There are 3 nested groupings, the coarsest first. Each group lies inside one group of the grouping before and may be the whole of it. The rows also spread widely along 10 directions, which tell nothing about the answers.
Some rows, each with its group in each grouping after it:
[  3  -1  -8   2   4   6  -7 -12  -1   3  11  -1 -20 -18   9   2   8 -11
  22   9  26  -1  -2 -17  -8]
Rosu domut j_719
[  9   6  12   4  -8  -5   1  10  -5 -11 -19   2   3 -16  -2   4  -6 -15
  -9   1  -8  -3   8 -15  -2]
tugat gade j_896
[ 10 -10  -9   0  -9   2 -15 -25   5   3 -20  14   3  -3 -15   0   6  18
  -2  10   7 -13 -17   0  -7]
tugat pubib j_826
[ 14   1  12   9   1  -2  -1  -9   3  -5 -19   4  -3 -17  -7   1   1  -3
   4  -3   4   4  -7 -15  -2]
Rosu domut j_576
[  3  -1  -6   3  -6  -3  -9  -6   1   0  -9   0  -7 -20   4  -4   2  -6
  -2  12   9 -12   9 -13  -3]
tugat lup j_901
[ 13   6  -8   8  -1   1  -9 -20   6  -4   1   0  -8 -10  -4   8   1 -10
  11   8  24 -10  -5 -15   2]
tugat Laz j_36
[ 24  -4  -1  -6 -11  -1  -8  -9   1  -8 -35  12  22  22 -22   7  -4  -4
  -1  10  -5 -18 -21   9   2]
Rof tode j_610
[ 17   2  -2  -4  -1  -3   0 -12  -5   1 -13  18  -3 -11   2  14   3  -6
  -2   1  -1  -3  -2  -4 -13]
tugat gade j_223
[  4 -12  12  -5   2  -9   3  -6   1  -4 -15   3  -5  -2   1  -8  -4  -1
  11  -1  -5   2   3  -2 -12]
Rof lidav j_951
[ -1  -7  19   4  -5 -11   4   1   7  -8 -18   0   5 -17  -7 -15  -7  16
 -13  -7 -17   7  11  -5  -2]
Rosu gumu j_675
[  5   2  -4  -1  -3  -5   0 -15   0   4 -10   6  -6 -17   3   2   8  13
  -6   0   1  -2   7  -6 -10]
Rof vep j_812
[  0   4 -12  -9 -13   4  -6  -4 -12   7  -4   7  -8 -18   6   5  16   3
  -5  15   4 -14   6  -4 -15]
Rof kad j_206
[ -1  -9   5  -3 -13  -5 -10 -19  -8   6   8   7  -6 -13 -10  10  -1  10
  11   6   9 -10  -3 -11  -6]
tugat gade j_809
[ 16   0   1   4  -6  -4  -8 -21   0   2 -20  10  -3 -20  -5  11   3  -6
   2   9   9 -12  -1 -11  -6]
tugat Laz j_449
[ 13   6 -13   0   9  -2   1   0   6  -4 -17   4  -8 -16  12  -7   2 -19
  -6   6  -2   1  10  -7   5]
Rosu munet j_752
[  1 -16  21  -5  -8 -10   1 -10  -8   6 -22  19  -3 -22  -1   1  -1  14
  -5  -6 -16   3   5  -3 -22]
tugat pubib j_887
[ 7 -5 -5 -7 -3  2 -2 -4 -6  0 -5 10 -4 -6  1  2  5  0  3  7 -5 -3 -8 -3
 -2]
Rosu Tuza j_85
[ -4 -11  17  -3  -9   0 -12  -8  -9  -5   2   1  -4  -1 -13  -2  -7   1
  18   4   2  -6 -18 -14   6]
tugat pubib j_680
[ 11   1  -1  -6   2   6   0   0  -6 -10  -6  11  -2   6   2   3   2  -9
   0   3  -5  -3 -14  -3  -3]
tugat lup j_78
[  1 -13   1   1   7  -1   3  -6  12  -7   2   3  -6   2   0 -13  -3  12
  11  -6   5   8  -4   2 -14]
Rosu domut j_719
[ 15 -11  12  -5   2 -16  -1  -1   0  -1 -43  11   2 -15   2  -9 -11 -19
  -1  10 -20  -3   6  -3   1]
Rosu domut j_576
[ 13   1   6   9  -7  17  -7  -5   2 -19  -9   2   7  12 -22   4   4   7
   7  -1  11  -6 -34  -8  -5]
tugat Laz j_449
[  0  -3  -2  -7  -8  -2   2   4  -2  -4   0   3   1   2   2  -1   0   4
  -1   0   0  -6   8   3 -15]
Rof tode j_610
[  0  -7  13 -11   7 -16   5  -7 -13   0  13  10 -19 -13  16   7 -11 -17
  17  -2 -10   7  12 -12   0]
tugat gade j_896
[  3  -4 -20   1 -15  -1 -13 -16  10   4 -19   0   6  -7 -10  -5   9  16
  -8  16  16 -20   3  -1 -11]
Rof vep j_812
[ 13  13  -3   4   1  13  -9   4  -6 -20  -9   0  -3   6  -5  -2   2 -19
   2   7   2  -4 -26 -16  17]
tugat pubib j_826
[ -3  -5  12   0   4  -8   4   3   1  -8   3  -2 -15 -12  10  -9 -11 -13
  11  -1   2   4  13 -10  -7]
tugat Laz j_36
[  8  -7 -14   5  -4   0 -14 -23   5  -1  -9   6  -5  -6  -9  -5   5  10
   5  12  12 -12 -14  -8   1]
tugat gade j_896
[ -1  -8  11  -5  -1   1  -7 -20 -18   5   8  12 -19 -18   4   5   6   7
  14   3  -4   0 -15 -14   0]
tugat lup j_78
[ -3  -6   6  -2  -7  -9  -3 -10  -4  -2 -14  -1  -5 -16  -3 -13   1  18
  -8   3 -16  -4   5  -6   4]
Rof lidav j_951
[ -5  -3  -1  10  -8   2  -8 -13   1   1   5   0 -13 -24  -2  -2   8  15
   6   2  18  -3   1 -18 -13]
tugat gade j_896
[  9   5   8 -14  -3  -3   6  -6 -15  -2  20  15  -8  -2   6  27  -4 -13
   9  -4  -2   0   4  -4  -8]
tugat Laz j_36
[ -5  -6  -5  -7 -16 -10  -8  -9  -3   6   0   6  -1 -18   0   0  -1  12
 -13  11  -4 -16  17  -2  -5]
tugat lup j_78

New rows, each followed by its group in each grouping:
[  8  11  -5  -2  -9   0  -3   7   1 -13  -8  -6   8   5  -5   4  -3 -14
  -3   7   7 -11   2  -8   4]
Rof vep j_812
[ -1  -8   9   3 -12  -9  -7  -2  -4  -2 -21   2  -1 -22  -4  -9  -4   5
  -7   7 -10  -8   7 -12  -2]
tugat gade j_896
[  2  -2   4   1  -5   2  -5  -7  -7  -3  -9   7  -6 -15   0  -4   6   8
  -6   3  -7  -3  -8  -9  -3]
tugat lup j_78
[  3  -8  -9   0   0   4  -4  -7   2  -5   4   7  -8   3   1  -3   3   3
  11   5  12  -3  -9  -3 -13]
tugat gade j_896
[ -1   0 -16   5  -5  -7  -2 -11  14   0  15  -2  -8 -11   2  -2  -1   8
  -2   2  24  -7  21  -6 -15]
tugat gade j_809
[ -4  -6   4  -2  -2   1   2  -3  -3  -1   3  -1 -13 -12   6  -4   7   6
  12  -1  11   1   6  -8 -21]
Rof lidav j_951
[  7 -12  17   0  10 -10   3  -2  -1   0 -29   7 -12 -23  10 -13  -5 -13
   8   1 -13   9   5  -8  -8]
Rosu domut j_719
[  1  -9   2   1   2  -4   4  -4   7  -1 -18   2  -9 -15   7 -14   5   8
   1  -1   4   2  11  -1 -25]
Rof lidav j_951
[  4   7  -4   1   3  -2  -4 -11  -6  -4   5   4 -14 -15   9   0   3  -5
  -1   5  -2  -2  -1 -15  10]
tugat lup j_78
[ 11  -1   1  -5   1 -10   8  -9   8  -3  -6   7   2   4   1  10  -4   0
   2  -7   6   2  10   2 -17]
Rof vep j_812
[  2   4   7  -1  -7   9  -9   3 -17  -9  -8  -4  -7  -4  -3  -6   5  -8
  11   9  -5  -7 -22 -17  13]
Rof tode j_610
[  8  -8   9 -11   3  13  -2   2 -17  -5 -11  14  -6   2  -1   2   7  -7
  15   3 -13   5 -29  -4  -1]
Rosu munet j_752
[ -1  -5 -10   1   4   1  -5  -1   8 -11  -2   0  -9   4   4 -16  -3  -3
   5   6   7  -2  -4  -4  -2]
tugat pubib j_826
[  6   4 -23   3  -3   7 -16 -22   1  -2   5   3 -11  -6  -3  -3   9   5
   4  16  14 -15 -15  -9   8]
tugat Laz j_36
[ -6 -21  21  -9 -12 -12   1   1  -1  -9  -6   8   9   8 -14  -9 -15  19
  -4  -7 -22  -1  -1   6  -7]
tugat pubib j_887
[  1  -1 -10  13  -9  -1  -3   1  20 -17 -20  -4  12   0 -14 -25  -3  28
 -29   0  -8  -7   2   5  -3]
tugat Laz j_36
[ 15  -2   0   9  -2 -14  -9 -28  12   1 -20   2   0 -18 -13  -3  -5   8
  -1   5   5  -5   0 -12  12]
Rosu domut j_576
[ -9  -3  -8  12  -8   8 -16  -3   6 -16   2 -15  -5  -3 -11 -24   1  14
   0  12   9 -13 -14 -13  12]
tugat Laz j_449
[-2 -7 18 -6 -2 -5  4  7 -5 -7  0  2 -2 -8  2 -2 -7 -7  7 -1 -8  6  6 -8
 -4]
Rosu gumu j_675
[ 17   3  -6   9  -7   0 -16 -32   3   4 -27  10  -1 -20 -15   6   8   9
  -5   9  10 -12 -15 -15   5]
tugat pubib j_826
[ -3  -2  15 -13   6  -6   6  -1 -19   0  13   3 -24 -15  21   5   0 -18
  22   0  -3   7  11 -14  -6]
Rof lidav j_951
[  3   1  -5  -1  -2  -1   3  -5   2   4  -7   8  -6 -24   5   0   9  10
 -11  -2  -2   4  14  -4 -12]
Rosu munet j_752
[ 13  -2  26   1  -4   0   2   0  -7  -7 -26   8   5 -14 -10   6  -2  -9
   4  -2  -9   4 -11 -13  -3]
Rosu gumu j_675
[ -2  -2   9  -4  -9   5  -3  -4 -11  -4   1  10  -5  -7  -4   3   3  12
  -1  -3  -8   1 -11  -7  -7]
tugat pubib j_826
[ 6 -4  0 -2  0  6  1  5 -1 -8 -3  4 -4  0  1 -2  2 -7  9  2  2  2 -9 -6
 -6]
Rosu Tuza j_85
[ 17   0 -16   2  -7   8 -11 -10   7  -6 -27  13   8   4 -12  -1   8   3
 -11  12   7 -14 -17   2  -8]
tugat pubib j_826
[  1 -10   1  -9  -5  -7  -2  -5   0  -2   0   6   1  -2  -4  -4  -6   8
   1   3 -10  -3   2   2  -1]
Rosu domut j_719
[ 0 -2  2 -7 -8  1  1 -6 -8 -4  7  7  0  7 -4  3  3 17  3 -5 -7 -2 -9  1
 -6]
Rof tode j_610
[  1   1   8  -5   5 -15  -3 -20  -7  -1  11  -6 -19 -14   6   0  -8  -9
  18   3   0   0   8 -20  21]
Rof lidav j_951
[ 10   7  15  -2 -21   4  -1   1 -10   2  -8   8  10 -21 -13  29   6  -6
  -2   2  12  -7   6 -13 -19]
Rosu gumu j_675
[ -1   4   2  -4  -8  14   0   2 -13   0   6   8  -7 -18   1   7  15  12
  -3  -3  -4   5  -7  -9 -10]
Rosu munet j_752
[  4   3  -4  -6  -9  -9   6   3   9   4   8   3   3 -15   5  16  -3 -13
  -1   3  22  -6  37  -3 -26]
Rosu gumu j_675
[  6  -5   8   2   2 -17  -1 -16   1   1  -4   4 -13 -17   3  -1 -10  -8
   8   1   1   0  12 -14   3]
tugat gade j_809
[ 16  11  -1  10   0 -12  -6 -15   8  -7 -21   0  -1 -18  -3  -2  -5  -9
 -13   5  -1  -7   5 -17  18]
tugat lup j_78
[  6 -16   5  -5   0 -10  -8 -21  -6   5 -18  15 -10 -15   2  -3  -2   1
  10   9  -9  -4  -5  -7  -3]
tugat gade j_896
[  0  -9  -8 -15  -8  -2 -11 -18 -12   8  -6   9  -6  -5   0   1   7   6
   7  16  -3 -13  -8  -2  -1]
Rof vep j_812
[  3 -12  14 -10  -5  -6   1   7  -8  -1 -26   4  -3 -10   5  -5  -2 -16
   8   9  -6  -5   8  -3 -16]
Rof lidav j_951
[ -9 -13 -10  -4   3  -4  -5  -1   8  -7   3  -1 -12   2   8 -22  -5   0
   7   7   3  -2   4   0  -4]
tugat pubib j_826
[  4  -1   6   2  -1   6  -2   1  -6  -8 -14   1  -6  -3   0  -9   5  -1
   9   0  -1   0 -13  -8  -6]
Rof tode j_610
[ 11  -4 -11  -5   6 -11   7  -4  15  -5  -6  10   2   1   5  -6  -7   3
 -10  -3  -7   3  14  10 -10]
Rosu domut j_719
[  0 -12  -4  12   9  -7  -5 -12  20  -8 -10  -8 -11  -9   0 -30  -5   8
  11   3  10   3   0  -9   3]
Rosu domut j_576
[ 22   0  15  -6  -3   0   1  -5  -6 -13 -14  14   9  12 -13  19  -8 -16
   6  -1  -6  -5 -17  -2  -1]
tugat Laz j_449
[ 18  -4  11 -10 -16  -4  -5 -20 -12  10 -29  18   8 -13 -13  25   7   1
   1   8   0 -14  -4  -3 -17]
Rof lidav j_951
[ 10  -5  13  -9  -4  -9   1   0  -8   6 -14  10  -3 -20   5  12  -6 -23
  10   6   0  -2  14  -8 -13]
Rosu domut j_719
[ 11  -6  13  -9   3 -11   4  -8  -3  -2 -12  16  -4  -4   3  10  -9 -14
   7  -3  -6   3   4  -2 -10]
tugat pubib j_826
[ -8 -14  11   0   4  -2  -2 -10  -6  -2   0   4 -21 -20   9 -14   1   8
  12   1  -5   5  -2 -11  -8]
tugat Laz j_449
[  5   4  -5   0   1   7   0   8  -3 -15   7   2  -6   5   4  -1   1 -10
   6   1   5   0 -10 -10  -4]
tugat gade j_896
[  7  -3  14  -7  -9 -16   3  -1  -1   0  -7   6   3 -13  -2   8 -11  -7
  -3   0  -9  -2  19  -5  -3]
Rosu domut j_576
[  9  -1   1   4  -9  -6   4  -3  11  -6 -20   4  10   0  -9  -3  -1  15
 -12  -7   2  -4   8   5 -18]
Rof tode j_610
[ 13   0  -1  13  12 -11   5 -22  18  -8   3   3 -10  -5   0   1  -5   4
  10 -13  19   9   3 -12  -6]
tugat gade j_896
[ -5 -10  -9   0   2   9  -6   3   2  -9  -8   4 -10   0   5 -22   5   6
   3   7   1  -1 -13  -1 -11]
tugat pubib j_826
[  7   1  -9   1  -5   4  -8 -20  -2  -1  -2  11  -4  -8  -5   2  10  19
  -8   4  -1  -7 -13  -5  -1]
tugat lup j_78
[  1 -17  16  -3  -2 -16  -1  -2   5  -7 -20   1   0  -5  -2 -11 -17 -11
   6   6  -8  -7  12  -2  -3]
tugat Laz j_449
[  3   8  11   4  -4  14  -1   2 -14  -8  -3  -3 -11 -14   0   2  14   0
   9  -2   7   2 -15 -19  -9]
Rof lidav j_951
[  9   0  -2  -6  -4   1  -5  -4  -8   0 -12  11  -4 -12   1   2   5  -5
  -1   9  -6  -4  -6  -6  -2]
Rosu domut j_576
[ 10   8 -19  -2  12  -5   2  -4   8 -10  -3  -3 -11   2  13 -11   0 -12
  -1   5   4  -2   9  -4   7]
Rof lidav j_951
[ 11 -15 -17  -6  11 -17  -2 -17  17  -2  -3   8  -7  11   7  -7 -13 -14
  15  10  12  -7   9   4  -4]
tugat gade j_896
[  4   4  21   2  -5  -6   4  -9 -11  -2  -6   5  -5 -17  -3   5   1  14
  -1 -13 -14   7  -2 -12  -1]
Rof tode j_610
[ -1   0  -9 -11  -4  -1  -3  -9  -7   0  22   6  -7  -3   2   6   1   7
   4   4  -2  -2  -2  -2   4]
Rosu domut j_719
[ 12   0 -14   4  -5   4  -9 -11   5  -2 -13   3   1  -8  -9  -2   6   1
   0  11  10 -10 -10  -9   4]
Rosu Tuza j_85
[  7   2 -24  -8   3   0 -10 -14  -9  11  -9  13 -18 -30  19  -3  14  -8
  -5  20  -5  -7   4  -7   3]
Rosu domut j_719
[ -2  -7  15  -9   3   2   7  20  -8  -9  -7   3  -7  -7   8 -10  -3 -13
   6  -3 -15  10   2  -5  -8]
Rosu munet j_752
[  8  -6  23   2  10  -6   3  -1 -10  -8 -13   6 -15 -14   8  -2  -6 -21
  19  -4  -7  11  -7 -19  -2]
tugat gade j_896
[  6   4   1  -3 -14  -7   4   2   7  -5  -6   0  11   0 -10   9  -4   3
  -9   0   9 -10  17   1 -16]
Rof kad j_206
[-11 -15  21  -4  -7 -17   0   7  -2   0 -17 -10  -9 -22   6 -17 -11  -9
   8   6  -4  -4  29 -10 -11]
Rof lidav j_951
[  2  -5 -16   5   7  -3  -4  -6  12 -12  -2  -2  -7   4   3 -24  -4   5
   0   5   1  -3  -7  -3   5]
tugat gade j_223
[  3   4   5 -15 -21 -10  -4  -6 -17   9   0   5   1 -19  -2  21   1  -5
  -4  10  -3 -16  21  -9  -4]
Rof lidav j_951
[  6  -1   0   0   6  -3  -5 -13  -4   0  -5   3 -15 -18   5  -5   1  -8
  11   6  -1   1  -6 -15  10]
Rosu domut j_719
[  4  -5  -1   1 -11   7  -8  -9  -3   0 -12   9  -2 -14  -6   4   9   8
  -1   8   8 -11  -6  -5 -18]
tugat Laz j_449
[  2  -9  15  -4 -16   0  -7   0  -9  -6  -2   4   6   2 -15   7  -6  -1
  11   5   1 -10 -13  -9  -6]
tugat gade j_223
[ -5  -3  28  -5  -4 -11  15  12  -1 -10   7  -5  -3  -6   3   2 -11   1
   4 -17  -3  11  25  -5 -21]
Rof lidav j_951
[ -3  -9   2 -12  -4  -1   2  10  -5  -7   0   7   1   2   3  -7  -4   2
  -2   3 -16   1   0   5  -8]
Rosu domut j_719
[  2   2  -7  -1  -3   0  -4 -12   2   3   8   1  -9 -16  -1   4   5   3
   5   2  11  -1   5 -12   1]
Rosu munet j_752
[  9   2  16  -5 -18  -8  -3  -8  -8   2  -1   6   8 -15 -14  21  -5   1
  -1   0  -1  -6   7 -11  -2]
Rosu domut j_576
[  9 -11   4 -18   4 -14   6  -8  -8   4 -15  19  -5   2  12   1  -5  -6
   3   0 -22   0   7  11  -9]
Rof tode j_610
[ -8   6 -26  -5  -7  -3  -7   0   2  -1  10 -10 -12 -14  13 -13   6  -2
  -7  17  10 -16  24  -6   3]
Rof lidav j_951
[  6  -8   8   3  -6  -2  -4  -8   3  -6 -14   5   0  -7  -8  -1  -3   3
   3   3   2  -6  -4  -5 -10]
tugat Laz j_449
[ -3  -1  18  14 -22   1 -12   3   4 -11 -19  -9  10 -14 -24  -9  -4  12
  -6   0   8 -10  -5 -18  -4]
tugat pubib j_680
[ -4 -10 -14 -11  -6   7 -11  -3  -6   0   4  -2  -9   4   4  -7   6  -9
  20  21  16 -17  -5  -3  -8]
Rof lidav j_951
[ 10   0  25  -1  -7  -4   8   9  -8  -9 -11   6   5 -10  -6  11  -7  -6
   0 -10 -15   8   0 -11  -3]
Rosu Tuza j_85
[ -2  -1  10   6  -4  14   2   3  -8  -9   7   5 -11 -10   0   0  10  10
   9  -9   8   8 -16 -14 -23]
tugat gade j_223
[  7   6   6   4  -1   3  -2  -1  -3 -14  -1  -2  -5  -4  -4  -1  -3  -6
   3   1   0  -1 -10 -12   7]
tugat Laz j_36
[ 11   0  -8  -3 -16   5  -8 -15  -2   1 -17  19  10  -5 -15  10  10  24
 -20   3  -6 -11 -12   4 -11]
tugat pubib j_826
[ 12   1 -12  -3  -7  10  -5   9   6 -14 -23   1  14  19  -9  -6   3  -7
  -3  11   7 -13 -15   4 -10]
Rof vep j_812
[ -4  -9   9   9   0 -16  -2 -15  10   3 -14  -4 -10 -36   2 -18  -4  12
  -2   1  -1   4  21 -16   1]
Rosu gumu j_675
[ -4   5   6   5  -3  20  -4   8 -18 -11  -8   7 -14 -17   3 -14  17  16
  -9  -5 -16   8 -28 -13  -7]
tugat pubib j_680
[ 3 -3  7 -6 -2 -1  2 -4 -3 -1  8  6 -5 -9  1  9  0 -4 10 -1  7  3  4 -7
 -9]
Rosu gumu j_675
[  0  -7  -6   6  -9   5 -11  -8   5  -2 -16   4  -3 -11  -7 -10   7  12
  -3   8  11  -8  -6  -6 -13]
tugat pubib j_826
